There are 11 hidden switches. A switch that is on adds its own fixed numbers to the row, and there is some noise. The rows also spread widely along 12 directions, which tell nothing about the answers.
Known rows, each followed by its switches (1 for on, 0 for off):
[ 30  36   6 -23  15  -8  19 -32  33  40  12   9  -4 -25  -7   2 -10  -1
 -30  -6 -23   7 -47  15  11 -41  70 -21   3  10  -1 -10  71 -21 -13 -12
 -30] => 0 0 1 1 1 0 0 1 0 0 1
[ 22   8 -48 -10  27  21  31 -44  37   2  27  37   0  35   4   7   9   3
 -16  24  51 -20  -6 -47 -37  40  38 -15 -26 -31  22  -3  27 -24 -27 -35
 -27] => 0 0 1 0 1 0 0 1 1 0 1
[-13   9 -20 -11  14 -35  -2 -16   8 -11  34  35 -22   8 -25 -38  12  16
 -23  37  45 -22 -55   6  -2  -1  28 -36   0  16  18 -13  34 -27 -46  17
 -54] => 0 0 0 0 0 0 0 1 0 0 0
[ 45   5 -12 -39 -13  -2 -32 -31  34  20  21  -7 -23  -1  -2  -7   9 -20
   6  -7 -46 -11  29 -15 -11 -23  37 -27 -13 -19  20   1  24  -5  -6   2
  27] => 1 0 0 0 1 0 0 1 0 0 1
[-10   9 -10  18  47 -28  28 -48 -56  23  -3 -40 -13 -30   6  -1   8 -33
  21   1  27 -43  -1   9  23  26  -2   7 -28 -14 -39  24  16  -6 -21 -10
  -5] => 1 1 1 1 0 0 0 1 1 1 0
[ 31  19 -48 -61 -20 -41 -18 -19 -16  57  18 -11 -23   5  -3 -25   4 -34
  11 -20 -44 -33  45  42 -41 -16   1 -22 -21 -14  17  39  24  16 -18  15
  -1] => 1 0 1 0 0 0 0 1 0 0 0
[  2  43   7   4  23 -58 -10   7  -1   4  15   7 -25   8 -21 -16   6   2
  -6  31 -14 -17 -29  28  -7  12  43 -19  11  14 -20  20  45   4 -44   8
 -41] => 0 0 0 0 0 0 0 1 1 0 0
[ 16 -65   5   4   0  10 -27 -23   1 -25  44   9 -55 -47 -33 -43 -13 -11
 -43  18   7 -37  17 -17  11  22 -21 -14 -34 -16  39   4 -19  -4  14   1
  28] => 0 0 0 1 0 0 1 1 1 0 0
[ 22  27 -12 -27  21  -3  10 -26  12  70   2  -6  -5  15  10 -23  -1  -1
 -35  -5 -56 -14 -13  16  17 -28  73 -29   5   0  12  16  88  -8 -19  -6
 -19] => 0 0 1 0 1 0 1 1 1 1 0
[ 24  12 -30 -43  12 -15 -11 -19  79  13  25  11 -19   3 -29 -36  18   4
   3  27  37 -11 -37 -27 -29  -2  51 -12  -2  -9   5 -45  51 -45 -24 -13
 -36] => 1 0 1 1 0 0 0 1 1 0 1
[ 50  -4 -14 -44  -9   6  -9 -29   4  72  15 -26 -30  -8   9 -13  -9 -37
   2 -19 -71 -29  51  18 -15   0  23  -2 -37 -35  22  44  34  15  -4 -21
  22] => 0 0 1 0 0 1 0 0 1 1 1
[ 27  50  -7 -22  46 -18  -2 -23  27 -10 -37 -30  18  18  62  33  10  14
  64  14  17 -19 -25 -24  31  17  51 -39  32 -19 -39 -25  39 -25  -4  13
 -45] => 0 0 1 0 1 0 1 1 1 0 1
[ 31   7  27 -25  15 -12 -44 -39  14  24  -3 -28 -25 -42 -43 -62  14  -1
 -22  -9 -10   7 -26   5  38 -73  28 -33   5  31  10 -53  32 -25 -14  30
   4] => 0 0 1 1 1 0 0 1 1 1 0
[ 24 -19   9 -40  -9 -31 -22 -46 -24 -30  35 -12 -32 -63 -17 -36 -29   9
   0  -8  24 -49 -31   6  29   1  -4 -29 -58 -15  44 -16 -18 -47  11  -5
 -34] => 0 0 1 0 1 0 0 1 1 0 1
[ 50  15 -32 -43   6  46  21 -17  35  82  20  45 -19 -15  -6   7 -16 -20
 -77  -6 -22   3  -1  16 -39 -16  34 -10  -1   6  21  14  72  12 -19 -28
 -16] => 0 1 1 0 0 1 1 0 1 1 1
[ 30  -1  29  23  29   0 -35 -20  -3  15   8  21 -42 -40 -19 -21  23 -26
 -12  24  -4   5   4 -10  -4 -24  18 -30  12  12 -13 -15  20   3 -47  30
  41] => 0 0 1 1 1 1 1 0 0 0 1
[ 19  -6 -27 -26   8 -11 -32 -41 -44  -6  21  10 -27 -34 -26 -56  27   1
 -17   8  66 -29 -18   7  -9 -13 -35 -35 -35  10  41 -33 -24 -29 -41  28
 -17] => 0 1 1 0 1 1 0 0 1 0 1
[-34  21 -33  14  31 -31  29 -39 -77 -10  31  -2   2 -30 -22 -22  -5  13
 -53 -18  13 -56 -52  40  12  19  27   9 -41 -16  25  28   7 -40  10 -28
 -26] => 1 1 0 0 1 0 1 0 1 0 0
[ 22   4  30 -23   5 -16 -49   4  12 -17  22 -15 -33 -44 -24 -30  -1   6
 -34   2 -27  -6 -11  20  27 -34   2 -28  28  17  13 -26  -5   4  13  39
   5] => 0 0 1 0 1 0 0 0 0 0 0
[  1  14   0  28  44  -6  15  11  -9  11  28  54 -33 -32 -24  14  -4 -15
 -71  19  10   1 -19  25 -15  10   7 -18  27  26 -17  22  28  18 -23  12
  -3] => 0 0 1 0 0 0 1 1 0 0 1
[ -3  39 -29   0  46  -3   3  12   8 -23   8  11  -9  -3  11  50   6  -1
 -43  -1  23  -6  -7  29 -17  29  -9 -15  48  13 -34   2 -13  27  21   4
 -18] => 0 1 1 0 0 1 0 1 0 1 0
[ 44  57 -30 -32  18  -4 -32  -8   1 -20 -16  33   1 -21  -6  38  -2   4
 -36 -38  11   8   1  30 -33 -38 -19 -54  36  28   7 -21 -23   1  35  42
  -5] => 0 0 1 0 0 0 1 1 0 0 1
[-15  -3  35  30  36 -37  17  23   4 -27  51  33 -62 -46   7  16 -20 -12
 -29  60  22 -39 -36   3  16  54  17 -15  13  -4 -35  21  28  -2 -38   5
 -35] => 1 0 1 0 0 0 0 0 0 1 1
[ 55   4 -43 -64 -10  19  -8 -57  22  31  20  55 -26 -14  -1  -5  -7 -23
   8  -3  54 -19  18 -19 -65 -16  -4 -35 -35 -15  29 -21   8  -6 -16  -6
 -23] => 0 0 1 1 1 0 1 0 0 1 1
[ 20   9 -16  10  29   6 -15   3  -8  38   9   2 -22 -10 -40 -22  24 -29
 -73  -3 -28   8  37  24 -19 -24 -12  -6  28  25  -5  15  18  29 -23  29
  48] => 1 0 1 0 0 0 0 1 1 0 0
[ 16   7 -38   9  43  15 -15  -9  -1 -12   4  14 -17  16   2   5  29  -5
 -40   3  31 -12  20  -4 -16  17 -20 -35  17   1   5  -6 -18   2  -6  22
  18] => 0 0 1 0 0 1 0 1 1 1 1
[  0  37  29  18  33 -20  -9 -29 -46 -23  12  -2 -13 -53 -37  -1 -11  10
 -53 -17  -1 -14 -46  31  32 -25  18 -14  -5  28   3  -8  -6 -15   8   3
 -14] => 0 1 0 0 1 0 0 0 1 1 0
[ 20  22 -11 -45   6 -22 -10 -14  25  -7  18   4 -11 -13  -7 -31  -4  27
 -27  11  22 -18 -46  15   3 -13  28 -27   5   6  21 -33  27 -23  -3   8
 -59] => 0 0 1 1 1 0 0 0 1 0 0
[ 34   8   0 -29  23 -10 -35 -25   6 -17  -7 -15 -26 -40   2  -5  13 -12
  23  12  55 -19  -7 -18  20 -12 -27 -41   7  13 -17 -48  -7 -21 -17  39
 -18] => 1 1 1 0 0 0 0 1 1 1 1
[  4  -4 -16   6  40  19  21  -7 -15  33  12  15 -21   7  40   5  18 -16
 -57  17   3 -12  11   9  32   1  -5 -49  28  12  -2  19  36  24 -33  39
  -1] => 0 0 1 0 1 0 0 1 0 1 1

New rows. What belongs after each?
[-27  30  19   6  42 -44  20   7 -10  16  20 -20 -23 -36  -2 -10  -2   0
 -18  17  -6 -22 -61  41  40   1  36  -7  24  12 -38   5  49  -4  -9   7
 -49] => 0 1 1 1 0 0 0 0 0 1 0
[ 11  50 -46 -38  26 -13   9   9  -7  12   6  36  -1  -8  26  24  -5  12
 -59 -14  14  -7 -32  64 -21  -8   7 -37  42  23  -1   1  27   9   5  16
 -49] => 0 0 1 0 1 1 1 1 0 0 1
[  9  21 -11  27  43   3  38 -31 -25  18 -18 -19   8  27  44  40   1 -20
  19  15 -10 -26  23  -9  17  42  24  -5  -1 -24 -32  48  34  19 -25  -8
  -1] => 0 0 0 0 0 0 0 1 1 0 0
[ -7   5 -10  -2  30 -31 -18 -13 -55  14  11 -55 -15 -35  -8 -42  25  -5
 -32 -21 -26 -26  -7  44  49 -15 -10 -24  -8   7  10   6  -1  -7  15  32
  11] => 0 1 1 1 1 0 0 1 1 0 1
[-14   1 -37 -39  14 -17 -14  25  63  37  44 -44 -13  28 -27 -34  22  -6
 -24  -9 -69 -12  13  27 -20  17  48  26  28 -26   2  18  35  22  46 -21
  12] => 0 0 1 0 0 0 0 1 0 0 0
[ 49  26   9 -12   0  -8  -6 -34   8  27  11  33 -19   2  -7  -9  -7  -3
 -30  19 -21  -6  -5  -9  -7 -21  46 -48 -17  11  21   7  55  -9 -59   8
 -20] => 0 0 1 0 1 0 0 1 1 0 0
[ 15   0   8 -39 -13 -24 -33 -22  12 -30  47   1 -36 -34  -7 -28  -7  20
 -10   8  -1 -37 -43  -3  29 -11  30 -49 -29  -7  45 -24   4 -40   6  10
 -37] => 0 1 0 0 1 0 0 0 0 1 1
[  3  22   4  27  36 -10  34 -44 -74   9   1  -3  -3 -44   1  25 -15 -20
 -23 -28  -2 -27 -10  32  18  -3  -5  -4 -24  -8  -1  38  -7  -6   4   0
   7] => 0 0 1 0 0 0 0 0 0 0 1
[ 33   4 -47 -65  -7   8   0 -49 -12  31  -1  -2   2  -1   4 -45   7   3
  -6 -13  38 -27 -14  12   2 -36 -14 -33 -26  -1  51 -19  18 -26 -16  22
 -37] => 0 0 0 0 0 0 0 0 1 0 1
[  0  21 -28   1  32  10  18  15  20  16  22   9  -3  14  -6  -2   4   9
 -76   6 -18  -9 -16  28 -13  21  29   6  31  -2   6  17  34   9   3 -13
 -13] => 0 0 1 0 0 1 0 0 1 0 0
[ 31  33  -8 -44 -10 -25   4  -5  50 -44  38  35 -14 -12  19  36 -44  30
 -39   6  -7 -24 -40   9 -12  19  49 -42  -2 -13  21  -6  18 -18  30 -16
 -67] => 0 0 1 1 1 0 0 1 0 0 0
[-11   1   8  27  42   3  12  25  12 -28  21 -21 -17  -6  30  35  -1   3
 -46   9 -39 -16  -4  13  51  36  15 -17  43 -12 -16  27   9  15  36  14
  15] => 0 0 0 0 0 0 0 1 0 0 1
[ 28  19 -40 -73 -18 -36 -24 -33   8  21  16 -28  -9  -4  -2 -30   5  -5
  39 -14  -5 -34   1  17 -23 -13   7 -21 -30 -24  24  -7   7 -11  13   5
 -36] => 0 1 1 1 0 0 0 0 0 0 0
[ 64  38  -2 -30  10  13 -10 -66  -7 -11 -28  34  -4 -31  24  56 -19 -28
  66  -4  61  -8  17 -30 -37 -11 -10 -26 -12  -8 -20 -21 -17   6 -21   4
 -18] => 0 0 0 0 1 0 1 0 0 0 1
[  3 -11 -38 -15  38  20  -1 -25  17  27 -10 -49   7   6  37  -8  32 -10
   7 -12 -16 -22   5 -10  36  -3  22 -13  28 -33  -5  -6  31 -24  20  10
  33] => 1 0 1 0 0 1 1 1 0 0 1
[ 31   0 -16 -71  -2   0  -3 -62  55  31  22  -8 -14 -36 -46 -45  -8  -7
  25  -8  49  -7 -42 -13 -20 -28  38  25 -39  -8  12 -55  33 -33   2 -46
 -43] => 0 0 0 1 1 0 0 1 1 0 1
[ 18  31 -28  -1  11 -32 -11  -6 -13  11  13  20 -19  15 -24 -16  14  -3
 -40   6 -16 -14   7  30 -28  -4  12 -34  -3  15  12  24  18  10 -23  20
  -7] => 0 0 0 1 0 0 0 1 1 0 0
[ 31  18   7 -26   7 -35 -63   1  29  -1  15  -9 -40 -46 -26 -12  16 -16
  18   9 -21  -8 -10   5 -10 -19  24 -27  16   6 -19 -26  17 -16 -10  19
  13] => 1 1 1 0 0 1 1 1 0 0 1
[ 33  27 -47 -34  18  16   0 -31  64 -11  11  33   7  29 -22   4   6  15
 -17   8  53  -2 -17 -32 -52   7  29 -15   5  -4  16 -37  16 -23  -2 -17
 -36] => 0 0 1 0 0 0 0 1 1 0 0
[-16 -28 -16 -47  13 -12   0  12  53  37  51 -24 -37  -1 -11 -52   5  -8
  -9  28  -2 -32 -14  11   2  23  25  18  13 -23   2  -2  42  10   5 -13
 -32] => 0 0 1 0 0 0 0 0 0 1 0
[  7 -21  11   8  21  -4 -29 -49 -17 -51  28   3 -28 -56 -36 -16  -3  -3
 -11  -3  47 -22 -17 -11   7   4 -13  -5 -22  -7  14 -29 -48 -27   9  -6
  15] => 0 0 1 0 1 1 0 1 0 0 0
[ 41 -17 -12 -22   6  17 -14 -40  38 -28  22 -10 -21 -30 -22  13 -21 -14
   1 -11  18 -21  31 -28 -30  31  -8  15 -28 -34   9 -12 -35   0  49 -36
  14] => 0 0 1 1 0 0 0 1 1 0 0
[  4 -18  15  -3  30  -4 -24  -8  18   8  18   0 -38 -27 -29 -41   4  -6
 -23  25  13 -16 -18  -3  24  -7  15 -15  17  15  -6 -19  30  -2 -15  13
  -6] => 0 0 0 0 0 0 1 1 1 1 0
[ 14   3 -11  -6  33  24  59 -46  -4  14   0 -18   7 -22  41  47 -25 -17
  16   6  32 -31 -15 -15  31  45  14  16 -25 -31 -21  21  29  -3   4 -44
 -36] => 0 1 0 0 0 0 0 1 1 0 1
[ 52   0  33   8  12 -20 -43 -41   4  -8   8  13 -50 -56 -25 -13  15 -30
  27  39  35  -7   8 -46  -1 -11   1 -39 -28  10 -18 -33   7 -17 -68  25
  15] => 1 1 1 1 1 0 0 1 1 0 1
[ 50   6  27  17  11  32 -23 -65   5  -6   8  21 -11 -24 -26   7  -5  -2
 -60 -24 -41   7   9 -36  20 -56  38 -52 -16   8  40 -12   5 -28   0  12
  52] => 0 0 1 0 1 0 0 1 0 1 0
[ 23  60 -17 -25  29 -17 -18  -2  73 -17   8  14   2  -2 -26  23   6  14
   5 -10   1   6 -37  -4 -45  -6  65  -5  34  -9 -19 -37  19 -22  43 -17
 -19] => 0 0 1 1 0 0 1 0 0 0 1
[ 23  37  24  -7  26 -53 -21   4  -8  10  -9   1 -43 -13  25   3   2 -12
  34  43   6 -18 -21  23  21   9  23 -48  17  20 -44   8  45   7 -66  31
 -46] => 0 0 0 0 0 1 0 1 1 1 1
[ 30  29 -32 -20  14  -2 -11 -22  -9  14  10  10  -9 -11 -10  10  10 -14
 -41 -33 -13   0  24  29 -30 -22  -8 -27   2   7  12   5 -11  15  19  15
  18] => 0 0 1 1 1 0 0 1 0 0 1
[ 37  10  11 -34  15 -17 -20 -26  31 -12   2  -7 -25 -11  40   7 -12   7
  42  24  11 -35 -13 -30  25  20  39 -50  -7 -22  -7 -20  31 -26  -8   5
 -42] => 0 0 1 0 1 0 1 1 1 1 1
[  7 -33 -35 -11  34  44  26 -62   4  57   7  -1  -3  -6  -6 -47  41 -23
  -9  20  70  -5 -19 -40  28 -29  -8 -20 -14   4  16 -31  45 -25 -58  19
  -2] => 0 1 1 0 0 0 0 1 0 0 1
[ -5  -7   0  33  62  -2  -1 -18 -36  24 -18 -32 -12  -1   5 -19  33 -31
  30  27  21 -23  27 -11  15  27 -10  11  18 -14 -41  14  12  21 -30  21
  27] => 0 0 1 0 0 0 1 0 1 0 0
[ 39  27   0 -43 -14  -5   9   5  38   5  25  26 -23  -9  19  43 -40  -9
 -16   9 -36 -17  11  20 -28  20  26 -10  12 -12  -1  32  28  35   9 -14
 -38] => 0 0 0 0 0 0 0 0 0 0 0
[ 22  51 -12   7  22 -12  15  13  38  -1  31  46 -19   1 -10  50  -2  -8
 -35  17 -15   1  -9   2 -53  30  45 -12  13  -5 -21  22  28  15  -5 -18
 -19] => 0 1 1 1 0 0 0 0 0 0 1
[ 39 -27  22   3  14  24 -21 -28  20 -42  29  37 -46 -68  -8  25 -22 -18
   6  30  52 -19  -6 -47 -14  33 -14 -14 -18 -18  -1 -22 -26 -13  -6 -10
   4] => 0 1 1 0 0 1 1 0 0 0 1
[ 52  58 -15  10  23 -14  -5 -56  -6  -5 -14  50  -2   6 -16  26   8  -4
  10   7  36  -1 -16 -22 -45  -9  38 -44 -26   5   1  -7  18 -37 -61  -4
 -16] => 0 0 1 0 0 1 0 1 1 0 1
[ 18  -8 -12 -19  15  -8 -10  14 -11   9  22  -2 -38  -9  33  11   7 -30
   3  22  -1 -28  50  15 -13  39 -35 -18  15 -18 -13  29 -12  51 -11  27
   4] => 0 0 1 0 1 0 0 0 0 0 1
[ 16  -7 -20 -40  16  25  38 -50   2  13  19  15 -13 -49   7  13 -16 -20
   2   6  82 -18 -25  -3  -8   8 -20  16 -21  -6  -7 -22   4   7  -4 -24
 -46] => 0 1 0 1 1 0 0 0 0 0 1
[ 40  24  17  12  18  20   4 -31  -6 -16 -17  -7   0 -15  28  65 -22 -16
 -11 -16 -39  -3  30  -6  22  -4   8 -27  14  -6 -14  24  -5  21  20  12
  27] => 0 0 0 0 0 0 0 1 0 0 0
[ 28 -37  26  22  24  22  -3 -54  -6  -2   7  -6 -28 -31   8 -10   7 -22
   8  22  16 -17   9 -51  49  -8  -1 -39 -21 -14   9  -6  10 -25 -33  27
  32] => 0 0 1 0 0 0 0 1 0 0 1
[ 42  72 -22 -15   9 -17  -1 -24   0  29   9  67 -14   8  -5  37  -3  -8
 -46   3  -9   8 -11  24 -54 -23  43 -53   5  29  -1  16  44  11 -56  -1
 -35] => 0 1 1 0 1 1 0 1 0 1 0
[ 14 -28   5 -39   8   1 -14 -32 -27  77  14 -48 -41 -56 -10 -66  15 -38
  -2  -1  -9 -19   3  35  37 -35 -11   7 -20   9   0  -6  35  16 -29   6
   5] => 0 1 0 1 1 1 0 0 1 1 1
[ 55  15  21   2  17  14  13 -37 -13  -3 -10  34 -25 -51  24  49 -24 -29
   2  11  37  -6  12 -11  -3  -5 -25 -34  -4   5 -19   1  -2  13 -29  25
  -8] => 0 0 1 1 0 0 0 0 0 0 1
[ 15   3 -44 -20  30  30  14   6   9  -2   6  -4  -6 -13  20  32   6 -14
 -46  -1  32 -12  21   9  -1  25 -42  -2  31   3 -14   0  -8  30  21  10
   0] => 1 1 0 0 0 0 0 1 1 0 1
[ 13  15 -47 -60  17 -11 -10 -29  23   1  10   1 -15 -33 -13 -13   6  -4
 -12 -26  58 -16 -29  26 -26 -24 -11 -11   6   4   2 -46  -4 -28  23   0
 -29] => 1 0 1 1 0 1 0 1 0 1 1
[ 18  30  13 -11  13 -38 -23 -14  15 -61  12   1 -16 -28   6  26 -22  22
  13   7  14 -25 -42   5  10  15  27 -33   8  -7  -7 -18 -11 -32  16   0
 -39] => 0 0 1 0 0 1 0 1 0 0 0
[ 30  -2 -50 -67   0  13  -7   5  77  18  39  38 -25  10  -2  -3  -1  -9
   1  23  30 -16   7 -14 -67  30  12  -3  10 -25  12 -13  22  11   7 -15
 -35] => 0 0 1 0 0 0 1 0 0 0 1
[  6  15  23  37  47 -22 -38 -38 -30 -58 -10  -4 -24 -43 -24   4  18  -2
   1  -3  47  -9 -20  -6  22 -16 -15 -39  12  19 -22 -35 -45 -24   0  36
  21] => 0 0 1 1 0 1 0 1 0 1 0
[ 67  44   5 -29   4  13 -20 -16  36 -21  -5  51 -13 -16   4  43 -12   1
 -19   7  23  12  -6 -18 -24 -31   2 -57  25  20   8 -30   3  -6 -16  36
 -22] => 0 0 1 0 0 0 0 0 0 0 1
[-20   1 -22   6  30 -20  22 -46 -31 -12  33  -4   0 -25 -25 -30   3  14
 -35 -17  22 -35 -58  12  29  -7  25 -16 -33 -13  37  -2   8 -60  14  -8
 -18] => 0 0 1 0 0 0 0 1 0 0 1
[ 20   3 -11   7  31  15  33 -57   4  51  20  11  -7  -6 -24 -11   3 -28
 -12   6   9  -8   0 -22 -20  10  46  17 -38 -18   1  15  46 -10 -38 -43
   6] => 0 0 1 0 1 0 0 1 1 0 1
[-22  -6 -22  25  52 -20   9   5 -36 -15  25  -4 -29 -22 -10  -9  12  -9
 -36  14  42 -32 -11  31   1  53 -26   5   6  -2 -16  18 -18   6  -4   1
  -6] => 0 0 1 0 0 1 0 1 1 0 1
